The rows of a group lie close to one hidden flat surface of 14 dimensions, which may be shifted away from zero. Surfaces can cross.
(in the rows, 128 means zero)
Some rows, each with its group after it:
[105 131  98 130 115 121 128 171 119 144  96 116 138 109 152  62 130 187
 202 185  74] : (1)
[ 97  94  99 123 142 104 127 111 213 106 131 173 145 132 115 174 145  92
  90  80 124] : (2)
[137 116 123 151  90 140 112 138 115 133  73  89 180 133 149  60 173 157
 170  74 101] : (0)
[106  90  76 144 138 113 140 162 158 148  96 160 146 143 162 111  87 137
 109 157  76] : (2)
[145 112  90 126 124 103 160 137 117 130 140 143 119  97 157  73 135 167
 157 131 101] : (1)
[ 99 108 132 147 118 127  74 130 158 107 141 102 133 119 119 154 140 136
 124 139 110] : (1)
[124 126 149 149 154 147 155 145  85 212 130  88  99 144  88  95  80 169
 131 126 118] : (3)
[100 145 111 126 100 131 145 137 201 150  65  92 127 162 125 154  98 132
 145 127 124] : (2)
[147 140 125 123 143 104 151  88 161  92 170 186 135 106 169 178 183 102
 131 103 156] : (0)
[123 146 118 174 167  73 128 134 145 166 160 165 167 131 183 106 143 113
 167 168 110] : (3)
[126 128 141  98 146 175 151 104 130 147 149 101 124 109 175 137  92 170
 133 144 114] : (2)
[125 108 162 103 215  65  99 149 145 154 132 146 152 173 179 128  78 120
  72 143 152] : (2)
[123 139 153 129 130 150  99 125 103  94 158 118 137 159 118  97 159 131
 150 110 130] : (3)
[163 167 153 127 146  95 140 113 151 110 153 167 105 132 124 172 139 102
  84 159 167] : (0)
[127 121 167  94 166 102 124 150  75 158 117 104 116 130 134 101 123 174
 165 120 152] : (1)
[107 154 129 185 156  84 132 124 183 135 161 159 146 110 133 136 172 118
 197 122 170] : (1)
[ 44 119 142 144 106 178 131 106 181 130 121  66 102 217 112 112  87 140
 187 110 128] : (3)
[122 149  93 150 129 105 126 122 181 123 156 104 125 153 126  97 136 134
 134 135 130] : (1)
[121 115 120 148 140 120 183 122 130 136 130 149  88 144 126  97 106 141
 159 112 182] : (3)
[ 92 115 129 163 149 147 117 108 152 124 161 132 131 164 148 162 145 130
 138 121 125] : (0)
[112 141  97 189 164 112 114 187 142 169  85 126 156 112 141 163 131 170
 152 162 151] : (2)
[165 127 109 128 121 121 125 146 134 139  91 111 138 103 157 145  99 141
  72 153 131] : (2)
[134 114 106 125 133 125 101 184 128 122  91 101 129 102 138 153 131 206
 118 143 108] : (2)
[126 150 171 127 164 136  97 135  82 161 140 126 189 179 171  97 118  96
 145 140  99] : (3)
[131 148 118 156 134 118 150 134 124 198 135 102 150 107 127  79 142 157
 180 118  91] : (3)
[113 111 126 116 159 151 169 103 152 115 153 178 114 128 130 112 120 138
 122 121 140] : (0)
[106 115 182 115 120 160 114 104 113 153 116 130 164 159 125  88 103  83
 127 116  88] : (2)
[167 179 104 133 108 139 155 110 115 123 171 130 128  61 118  53 175 158
 169 158 114] : (1)
[135 137  69 174  87 160 166 123 183 106  76 162 185 129 123  56 118  65
 147  72 170] : (1)
[148 171  86 149  95 145 142 168 119  89  73 141 125 162 145 152 125 119
 137 170 157] : (3)
[168 153 189 177 106  47 115 140 159  99 175 159 103 147 116  76 153 108
 135 144 101] : (1)
[141 131 101 126 145 119 129 174 133 124  48 133 166 167 159 117  97 123
 109 107 180] : (2)
[132 134 128 138 159 120 110 138 132 128 124 172 178 164 159  76  96  82
  87 168 124] : (2)
[136 125 101 170 138 176 159  98 113 107 172 171 124 106 138 113 161 144
 128 133 142] : (0)
[ 84  93 133 146 136 151 111 149 102 115 113 138 140 176 153 114 107 131
 157 128 119] : (3)
[166 146 156  34 102 116 147 117 124 132 106 103 129 116 176 190 130 136
 130 108  79] : (3)
[129 125 109 156 116 156 149  94 163 125 150 123 107 133 132 134 119 136
  92 144 123] : (0)
[138 144 134 158  88 177 116 131  82 105 117 115 118 131 142 160 131 125
 134 170 125] : (3)
[111  91 146 156 132 120 102 131 140 129 102 119 137 141 147 108 129 156
 118 136 122] : (0)
[131  84 123 122 106  64 158 185 117 138  46 178  87 121  75 167 143 140
 122  92 108] : (2)
[169 119 149 157 184 118 141 133  61 187 171 155 130 105 109 133 135 129
  77 101 130] : (0)
[ 83 123 147 142 132 129 137 115 143 131 112 205 186 133 198 116 130  77
 200 171  95] : (2)
[145 166  75 189 103 130 154 156 142 116 111 138 102 157 135  83 132 165
 127 211 119] : (0)
[127 145 175 175 144 117 121 132 106 223 129  55 104 201 123 152  79 133
  97 149 110] : (0)
[120 115 144 130 115 139  92 149  99  90 122 125 140  88 119 124 174 157
 170 117 124] : (1)
[111 135 105 104 155 164 131 137 149 151 115 122 180 170 136 135 103 107
 112  85 105] : (3)
[131 120  95 129 107 120 156 103 207 108 110  97  90 169 125 136 120 150
  82  99 154] : (0)
[109 112  98  96 158 141 145 140 136 127 125 144 144 196 164 120  92 122
 117 103 106] : (3)
[118  97 163 154 111 112 118 100 151 196 104  97 143  94 145 158  81  95
 103 138 113] : (3)
[ 99 145 106 145 135 123 105 105 176 138 145  96 152 118 141 139 145 123
 157 138 148] : (1)
[ 88 123 141 159  91 148 114 133 162 110 113 122 125 112 124 145 129 134
 181 154 106] : (1)
[141  87 105 160 142 141 128 126  69 112 149 172 159 167 210 137 131 102
 102 115 108] : (0)
[132 132 153 156 123 123  99  95 180 133 125 116 160 111 119  85 144 116
  96 141 133] : (0)
[132 126 157 105 136 151 147 125  93 145 111 128 131 161 141  97  86 113
 127 117 138] : (3)
[121 126 146 138 144 136 156  89 165 182 146  91 116 131 102 105 125 153
 121  84 131] : (0)
[ 74 106 115 133 139 187 101 149 125  58 136 154 118 183 130 168 117 134
 129 150 122] : (3)
[129  83  92 122 145 155 144 145 120 139  97 160 174  91  97  90 137 132
 104  40 122] : (2)
[114  98 128 165 133 115 141 149 108 122 179 139  94 172 145  65 121 171
 166 126  74] : (1)
[154 120 106 143 109  88 115 102 129 123 146  97 117  86 180 184 161 138
 120 130 145] : (1)
[125 125 102 217 106 128 121 136 164 106 174 125 103 111  85 140 174 152
 139 104 117] : (1)
[115 108 137 115 127 138  94 170 125 126  81 132 149 146 130 102  86 139
  95 170  81] : (2)
[121 138  64 172  87  93 138 143 216  89 139 114 126 115 101 108 208 172
 194  57 107] : (1)
[103 164 139 113 138 121 133 141 182 104 109 167 127 156 140 140 110 119
 148 199 134] : (2)
[167 153  91 108  97 131 180  91 147  99 153 125 106 195 181 105 123 117
 107 119 110] : (0)

New rows. What belongs after each?
[113 130 132 105  95 146 141 150 157 145  54 119 148  99 112 124 123 148
 168 118  97] : (2)
[119  79 113 100 104 148 154 122 152  76  79 171 117 119 159 106 115 153
 113 127 126] : (0)
[143 159 200 147 125 107 116 118 116 192  97 102 137 137 125 148 104  92
 117 163 141] : (2)
[128 175  62 219  88 135 118 122 206 172 101 101 199 121  83  90 165  83
 129 113 105] : (2)
[120  96 109  98 164 102 117 168 113 130 120 125 111 113 110 108 116 183
 107 125 128] : (1)
[117 125 108 119 149 127 108 160 156 146 120 114 138 164 110 138  96 132
  78 133  85] : (3)
[139 130 100 160 118 117 156 111 136 129 152 139 132 149 177  78 115 115
 143 141 123] : (1)
[124 131 100 166 125 166 101 159 122 101 109 130 157 141  61  53 142 126
 117  98 147] : (3)
[121 132  91 119 115 178  69 128 173  85 101  68 217 122 198 130 154 150
 139  90 128] : (2)
[138 144 140  79 140 107 165 120 161 153  91 141 159 163 172  68  77 103
 129 125 133] : (2)
[169 176 165 124  95 135 117 105 128 143  74 111 192 126 196 105 107  71
 131 168 144] : (2)
[ 62 115 123 161 164 123  76 158 147 160 127 107 167 136 121 100 128 155
 173 153 106] : (1)
[ 93 143 165  97 101 158 142 104 172 143 108 107 111 185 125 118  68 106
 130 169  85] : (2)
[112  97 141 127 118 178 147 124 105 125 114 158 121 105 141 150 109 141
 131 146  95] : (0)
[149 116  75 149  95 129 141 158 134 123  47 153 163 154 123  92 108  90
  85 112 126] : (2)
[114  89 105  96 113 114 125 182 134 104  66 135 110 170 120 123 104 160
 105 121  85] : (2)
[111 109  93 182 135 197 134 131  68 101 147 161 131 185 160 123 119 120
 121 151 123] : (2)
[131 106 115 167 161 139 141 110 119 121 166 162 131 136 146 116 149 138
 105 109 151] : (0)
[121  96 145 134 119 113 117 143 137 133  95 118 115 126 136 102 122 175
 118 147  93] : (0)
[ 68 115 140 135 176 154 128 120 118 157 166 150 153 131 155  70 106 145
 197 166 101] : (1)
[ 89 145 124 150 107 134 127 134 196  68 116 155 134 192 133 105 123  96
 176 127 148] : (1)
[ 96  93 110 121 112  56 141 151 164 127  85 148 122 216 158 125 137 120
 157  86  78] : (2)
[148 140  88 169 112  69 175 117 168 158 124  96 118 139 160 121 156 141
 179  59 167] : (1)
[140 152 138 134 127 128  95 140 138 123 110 113 157 122 119 128 143 124
 110 135 131] : (2)
[130 149 118 154 162 148 151 116 136 120 169 180 133 142 124 154 140 102
 114 131 152] : (0)
[143  98 157 149 139  89 142 132  99 169 104 151 170  86 171  90 137 115
 180  78 144] : (1)
[119 104 145 152 150 122 111 142 126 182  98 138 167 117 110 118 103 103
  94 124 112] : (2)
[129 137 160  95 117 158 130  95 175 108  90 130 161 128 102 121 136  92
 111  68 172] : (0)
[124 151 131 103 139  70 161 117 200 131 161 144 112 125 127  73 133 141
 170 129 117] : (1)
[146 175  74 109 155 122 177 124 144  98 177 146  97 137 113  74 158 164
 153 122 178] : (1)
[ 95 106 159  92 139 170 157  95 129 115 141 178 127 115 181 159 101 121
 157 159 111] : (2)
[135 126 159  96  91  78 113 147 153 136  36 143 163 165 184 107  79  78
 117 177  90] : (2)
[115 129 135 137 120 159 109 160 130 154  69 107 151 119 129 124  85 144
 121 174 102] : (2)
[143 151 150 169 123 152  99 100 139  98 141 137 157 113 116  98 171 112
 107 144 161] : (0)
[129 150  93 177  74 115 109 150 165 104  86 160 151 155  95 116 151  73
 103 166  87] : (2)
[125 117 139 112  93 113 148 115 156 148  94 139 137  86 156 150 132 126
 156 136  80] : (2)
[ 83 138  88 137  78 212 114  88 216  98 129 115 172 152 115 101 107  81
 110 146  64] : (2)
[ 82  67  76 194 166 124 113 165 148 159 112 216 193 106 134 107 104  92
  93 158  69] : (2)
[175 162  95 159  98 127 160 143 134  96 127 146  92  82  80 114 149 144
 118 141 164] : (1)
[ 82  87 166 187  88 196 142 133 118 115 127 146 100 129 113 133  89 132
 173 135  95] : (1)
[ 94 140 134 126 159 100 125 156 189 147  75 126 148 181  96 141 120 114
 137  85 168] : (2)
[147 131 110 104 110  82 118 183 171  83  63 202 129 119  70 109 123 101
  62 170 100] : (2)
[118 136 166 125 138  98 101 169 106 114 106 140 119 133 132 160 155 153
 176 148 130] : (3)
[ 97  98 115 111 168  92 111 132 156 140 146 117 126 147 149 124 107 146
 120 130 125] : (1)
[150 126 116 128 154 139 131 124 109 123 193 130 107 163 110 145 142 137
  72  99  94] : (0)
[ 80 109 139 163 119 131  82 144 174 143  71 102 157 150  95 199 132 105
 121  94 134] : (2)
[ 91 118 103 136 122 197 150 182 110 140  56 121 132 128 101 125 108 186
 178 116 126] : (2)
[119 137 132 166 119 159 161 101 151 149 108 123 123 119 128 107 128 146
 148 137 156] : (0)
[149 172 124 152  81 164 135  99 149 121 155 101 122 123 118 109 152 136
 128 167  83] : (0)
[ 93 120 219  94 123 181  93 140  92 143  77 112 170  88 123 137 137 147
 199 114 107] : (2)
[115 103 167  99 159  99 112 124 115 108 145 162 141 106 173 198 174 134
 167  92 131] : (3)
[114  93 120 130 138 113 108 167 114 122 100 141 133 169 147 127 113 142
 108 131  94] : (2)
[121 127 123 106 144 150 133 138 128 115 103 152 147 159 137 144  96 101
 110 118 143] : (3)
[141 130 118 190 100 117 163 114 153 148 137 128 115 102 126 125 133 121
 154 104 143] : (1)
[101 135 128 155 134 136  68 151 182 147 103 127 184 159  97  81  83  86
  67 188  73] : (2)
[165 161 140 156 122 166 126 126  97 121 148 115 115 127  78  93 152 151
  93 137 137] : (0)
[140 173 159 117 128  88 133 111 160 138 172  81 102 137 102  85 170 162
 180 100 131] : (1)
[105  91 114 134 157 129  76 162 114 107 104 172 165  96 136 118 107 118
  93 181 130] : (1)
